The same things were measured in two ways. Each way mixes the same 8 hidden numbers, adds some noise and spreads widely along 5 directions of its own, which tell nothing about the thing.
Some things both ways: the first way, then the second way.
[-27 -16  16  11 -34  20  -9  44  41  -1   2   5  17  -6  -1 -20 -32  43
 -12 -19   8 -14 -25  11   3]
[ 28   0   6 -10 -21 -50 -43  19   8  23  -1  -4  -3  24   8  -7  26 -22
  19]

[  3 -17  11   2  16  20  26  13 -30  12  38   2  55  -7  11  39 -22   3
 -48   4  -3   2  10 -33  28]
[-35  17 -28  15  -3   8  11   1 -27  15  10 -13  -5  -6 -17  16 -21  -5
  39]

[-10 -16  26 -22 -36 -14  -2  21  -7 -34  24  -3 -12 -26  27  38   3  -3
 -55 -24   7  15 -11  -2 -32]
[-16  25  14  23 -11  -2   5 -17  -1  12   4   5  33  33 -16  -3  -4  -1
   9]

[ 31  16  -7 -23 -33 -18 -10   9  23 -32 -33 -24 -18  10   0 -17  26  -3
   3 -28 -12 -20 -36  33 -42]
[-16   7  15  -6  19  -1   1 -17  29 -16  40  -5  27  31  -7 -15 -29   7
 -38]

[-17 -12 -25   1   0  11  21 -21  12  29   7  35  45  -7 -15   2 -10  34
  11  -1   4   7  -2  -4  34]
[ -2 -23  -4   0 -21  11  17  -9 -16  -2  -8 -10 -11 -29 -12  29  15 -23
  29]

[ 18   2 -45 -45 -17  -5  -1 -44  56  -2 -60 -31  12 -12 -14  16  50  19
  52 -17 -39 -10 -14  18 -43]
[-16   0  10  23 -34  42  31 -13  -7   6 -10   8  14   0  -1  29 -29 -10
  15]

[ -6 -23   6   5  42 -16   5 -16 -12 -16  22  27 -11   4  12 -11  18  18
   4  40  20 -12  24 -39  -8]
[  1   7  -9   8 -10 -63  -7  10  -1  19  16   6 -36  -7  -4 -31  35 -10
  24]

[ 32  10 -48 -19  31 -11   6 -42  12  18   0 -15  43   4 -27 -10  49  18
  31  13 -28 -39 -17 -19 -18]
[-33   4  13  -3 -19   4  25 -17  -4 -30  42   2  31  -8 -24   0 -20  -1
 -14]

[-69 -21   9  28 -31  42 -22   3  15  22  47 -14  12   8  26  28 -52  -2
  -8 -16 -48  38  19  43   6]
[ 11 -17   3  18   4  24  15 -21  -1   2 -24 -22 -15 -11  -1  16  36 -14
  17]

[ 31  14   5  -6  -5  19  -4  41  -8 -11 -40 -37  -3  31  28   7 -15 -24
  -9 -20  -8 -40  15   1 -20]
[-13  14   4   2  29  35 -16  -4  -5  -1   0 -23   3   7  15   7 -28   6
  -8]

[  5 -14  33  18  30   8  14 -32 -26 -11   1   1 -22  -8   3  -3  -3   0
   2  50   2  49  25   5  27]
[-13 -44 -39  25  14  25  36  15   4   5  -9 -27 -45  -9   5  15   5 -13
  36]

[-27   8  -4  18   6  -5 -42  15 -16  30  23 -14 -18   5 -16 -11 -16 -45
  17  -5 -14  -5  16  -5 -11]
[ 62   0  22  -8 -54  22 -24 -22  -6  -8 -45  50 -35 -60  40  15   3  -3
  -2]

[-26  22   5  27   9  -7   3 -62  -7  14   8 -27  20  22   8 -22  -6   8
  51 -16 -30 -20  14  15 -14]
[ -7 -21  31  21  22   4  19 -16  20  12 -11  22 -41 -40  -2  19  -3 -19
   0]

[ 42   7  14  18  11  22  38   6  -8  -4 -23   9  30  20  -9 -37 -25  32
  -9  15  13   3 -11  19  59]
[-34 -60 -20  -7  61   1   5  29  39 -19  49 -94  28  37 -30  19  -7 -36
  -4]

[-21  -2  27  12  35 -11 -17 -24  -9   0   5  -2 -34  -8 -17 -21  -9  -1
  28  28   6  30  32  -7  16]
[ 15 -21  -5 -17  34 -71 -26  36  24  17  17 -37 -32  17   2 -33  22 -17
 -12]

[-17  21  34  26  11 -17   8 -29 -50  15  33  13 -11 -17 -18 -16 -29   3
 -10   8  32  42  24   0  36]
[ -2 -41  14  -6 -21  44  26  -1 -17 -28 -16  21 -51 -66  25  20  -2  -7
   1]

[ -3  18   1   8 -18  -3   8 -15 -14   0  12 -17  17  11  18  -1  -9  10
  -6 -29  -3 -27   4   5 -21]
[-20   8  16  -8  -2  -4  15 -21  10   1  31  15 -23 -30  -6  12 -22 -12
  -7]

[-26  -2  -3  16 -34  -2   6  24  16   1  10  30  30  25   0 -34 -35  25
  -1 -45  10 -22 -28  29  18]
[  1   5   4 -58   2 -33 -28 -21   9 -21  57  22 -55 -41   8  -7   1  -5
 -11]

[  7  13 -29  -6 -32  17  -2  -4  43  14 -82 -34  14   7   3 -11   6  12
  60 -32 -25 -40  -7  18 -33]
[ -8 -13  13 -14  16  33   1 -12  -7   7 -21  -4  -7   9   1  23 -28  -3
   0]

[ -7  11 -20 -39   0 -41  -7 -15  25 -18 -17  33  -5  19 -34 -16  -9  -1
  28 -33   7  33   1  40  39]
[-14 -20  -1 -22  27   5  -4   2   5 -32  31 -17 -26 -40   5  -2  -9  -4
 -21]

[ 30 -14 -37   1 -31  30  11  20  29   6 -41  11   5  15   0 -17   6  19
   6  11  -6  -7 -23  31   3]
[ 24  -4 -15   2  10   6   5 -13  11  -1  -7 -62  24  35  -4  -8  16  -3
 -14]

[  7 -13 -13   1  39  30  44 -43   7  31 -26  11  62 -12 -15  13  -7  45
  29  30  -7  12  21 -25  52]
[ -3  -9 -21  26 -14 -16   5  39  -1  37  -9 -50 -17  -4   0  32  11 -43
  50]

Other things, the second way, with their names:
<355>: [ -7  -7  13 -21  46  31 -36   2 -13 -25  -6 -17  -2   3  19  -7 -12  12
 -21]
<151>: [-41  16  12   3  44  37  39 -36 -13 -49  23 -24  26  11  -8 -48 -13  42
 -61]
<373>: [ -4  12 -22  22  -3  17  12  -2  -8   5   1 -24 -11  25  24 -19  12  10
  11]
<82>: [ -1 -26  22 -13 -19  26  16  -7 -28  -8 -29   2 -13 -17   2  15   5  -8
   4]
<322>: [-11   0  16  33  31  16  15  -7  16   1  -3 -24  -9  -2   7 -10   9  -4
 -14]
<380>: [-15  14  28  36  28   6   2 -11 -11 -18 -13  -8  27  -4  -5 -37  25  15
 -23]
<306>: [-50 -10  -9  21  20  46  14  17   4 -23  35 -22  -9  -1  21   4 -25   2
   2]
<100>: [ 18   4 -16  13   2   6  13  19   3  20 -22 -46 -19   6  23  -7 -17  -1
 -16]
<53>: [-14   2  32  24  -5  10   3 -18  28   8  16  20  -2 -26  -4  31 -11 -27
   8]
<66>: [  4   8   7  -3 -17  31  -8  -8   0   0  -7   4  23  12  11  19 -42  -1
  -6]
<135>: [-27   1  51   9 -21  35 -36  27  -6 -40  39 -38  40 -14  34   6  23 -26
  -6]
<133>: [ -6 -22   8  -4 -30   3  24  -2  -5 -41  24 -50  64  27 -20 -12  24 -10
 -21]
<8>: [ 24 -12  10 -21 -43  -2 -15   5 -18  -1 -14 -11   8 -20   3  27   5 -26
  12]
<127>: [-14  26   1  -1 -58 -22  19   3 -20  -5  31 -21  31   4 -12  -8  -4  -9
   2]
<391>: [ -7  29   9 -13 -26   7  16 -26 -36 -21   5  -8  21  14   1 -34   7  25
 -21]
<435>: [ 26 -15  25   0  16  37   8 -24  15  -3 -38   3 -15  -4  19   3  -9   7
 -30]
<48>: [-10 -31  -6  -7  17  11 -15   8   1  -2  -4  -9  25  31 -18  19 -20 -14
  17]
<264>: [ -3 -15 -20 -24 -22  -5  23   2  -8 -25  31 -45  12 -10 -16   4  -9  -9
 -14]
<310>: [-20 -23  -6  -2  -9 -16   6  26   0 -16  34 -27  -3 -45 -16  22  -8 -34
  10]
<273>: [-21 -12  -7   9  21  31  42 -11  -3 -10  -6 -35  13  26  -7 -11 -18  16
 -25]
<5>: [-35 -49   2  18   2  25  16  18  -6 -35   5  -2  45  13 -24  11 -11  -9
  13]
<438>: [ 33  20 -20 -26 -29 -56 -27  -5   7   8  24   9 -18 -11   3 -17   5  -6
   3]
<104>: [ 35   5 -10 -20 -11 -21 -36  -1 -16  23 -30  -1 -21  11  12  -1  15  -5
  24]
<386>: [ 26 -13 -11 -21 -10 -55  -8  14  36   1  41 -61   9  -7 -19   6  12 -39
 -15]
<205>: [-16  -5 -13 -10  56 -20 -32  20 -17   2  -7 -10 -14  18  -1 -27 -15  15
   1]
<45>: [ 36  33  24 -32 -58  -2 -13 -22  -3 -19  21 -10  -8 -33  31  -9  17  -3
 -33]
<437>: [-25  17  10   1 -32  16 -21  12  16 -28  67 -12  24   5  26   0 -16 -13
  -6]
<275>: [-15  -8  18  -5  11   6  20 -24  -9 -15   3  26 -34 -50  -7  -1 -10   6
 -13]
<449>: [ 31  42  -7  20 -26 -35   1 -39   8  63 -33  54 -43  -4  -3   6  -9  -1
  34]
<50>: [-13 -27 -15   6   2 -13  22  11   0  31 -10  -8 -30 -11 -21  31 -16 -28
  37]
<114>: [-24  18 -21   4  -4 -30   7 -11  15 -14  67   4 -21 -26  -7 -17   4  -5
   8]
<263>: [  8 -23  52 -21 -36   8  -2 -42   6 -53  16  11  67   2 -28   1  36 -13
 -27]
<381>: [-38  25   9  18  -8  40  38 -28 -47 -24 -10  47 -18 -21  13 -36 -13  46
  -7]
<272>: [-21 -14   7 -20  25  31   4  10  10 -22  28 -34   1 -10   9  14 -46  -7
 -33]
<417>: [  4 -16 -22  -5  -7 -11  24 -27   2  21  -1  16 -59 -52 -21  41   0 -26
  42]

Some of these things the first way, each followed by its name:
[ 30   5  31 -17  43 -10  24  19 -41 -25  -4  11  -5  12  20  12 -25   4
 -40  11  47  -5  51 -39  36] -> <135>
[  0   8  11  25 -56  12  34  21  -3  13 -14  34  20 -15   6 -31 -32  63
 -26 -26  60 -18 -23   9  18] -> <82>
[  4  -4  -4 -42  17 -37  -6 -17  29 -19  13  16  10 -20 -50 -10  18  23
   4  -3  -1  33 -28   9  26] -> <5>
[  7 -21  -9 -34  -5 -30  14 -13 -16  -1   3  46 -11 -47 -27  34  33  -6
 -22  12  29  56  -5 -23   7] -> <391>
[-15  14  24  -8 -45 -36  -6 -16  -7 -14 -24  13 -43 -27 -22  -3  -8 -27
   7 -35  12  69 -10  48   3] -> <435>
[ 32 -23  22  26   9  31  31   7 -10  -7 -12  -2  15  -9   4  -7   4  20
 -19  40  -3  10 -17  -2  16] -> <373>
[  4 -10 -30  -8 -12  16 -10   4  28  26  30  -1  19 -16 -22  -6   8  36
 -18  21 -14   9 -18  12   4] -> <133>
[ 24  -7 -48 -12  36  19  12 -42   8  48  14 -20  58 -26 -31  18  39  29
  17  39 -29 -21   0 -45  -5] -> <127>
[  8 -13 -40 -22  17 -11 -28  15  24  -1 -12   2 -17  17  -8 -12  32 -14
  28  14  -9 -29   5 -15 -33] -> <438>
[ 48  16 -22 -21 -11   0  22 -22  25   4 -72  -2   7  -8 -37 -22  18  27
  34   6   2  15 -18  29  23] -> <100>
[ 14  -9  14 -34 -12 -31   3  25   2 -33 -35  28 -24 -21 -17   3   6  -5
 -16 -21  37  21 -13  -5   6] -> <48>
[  8   6  -1  18  13  13  15 -15 -14  15 -14 -17  15   4  19  -6   1  25
  14  15   6 -41  23 -27 -17] -> <50>
[-59 -12 -25 -18 -45 -20 -47  15  28   9  54  14 -17 -10  -2   8  -2  -5
 -10 -33 -10  12 -11  21 -37] -> <263>
[-13  15 -22 -13 -25 -33   3 -14  14  -8   4  28   9  20  -6 -27  -3  19
  15 -43  15 -15 -14  27   2] -> <275>
[  3   0  19  12  10   5  -1  38   7   1  -2   0  30  12 -22 -29 -33  10
  -1 -16   6 -18 -16  -5  32] -> <205>
[-31   3 -35  -6 -50  24 -35  24  37  28  13 -20   5   8   9   4 -23   4
  -2 -32 -25  -6   2  41 -20] -> <45>
[ 17   4   2  11   3   5 -15  14  -9 -15  23 -42 -16  18  36 -14  21   2
 -17  12  -8 -59   6 -16 -63] -> <381>
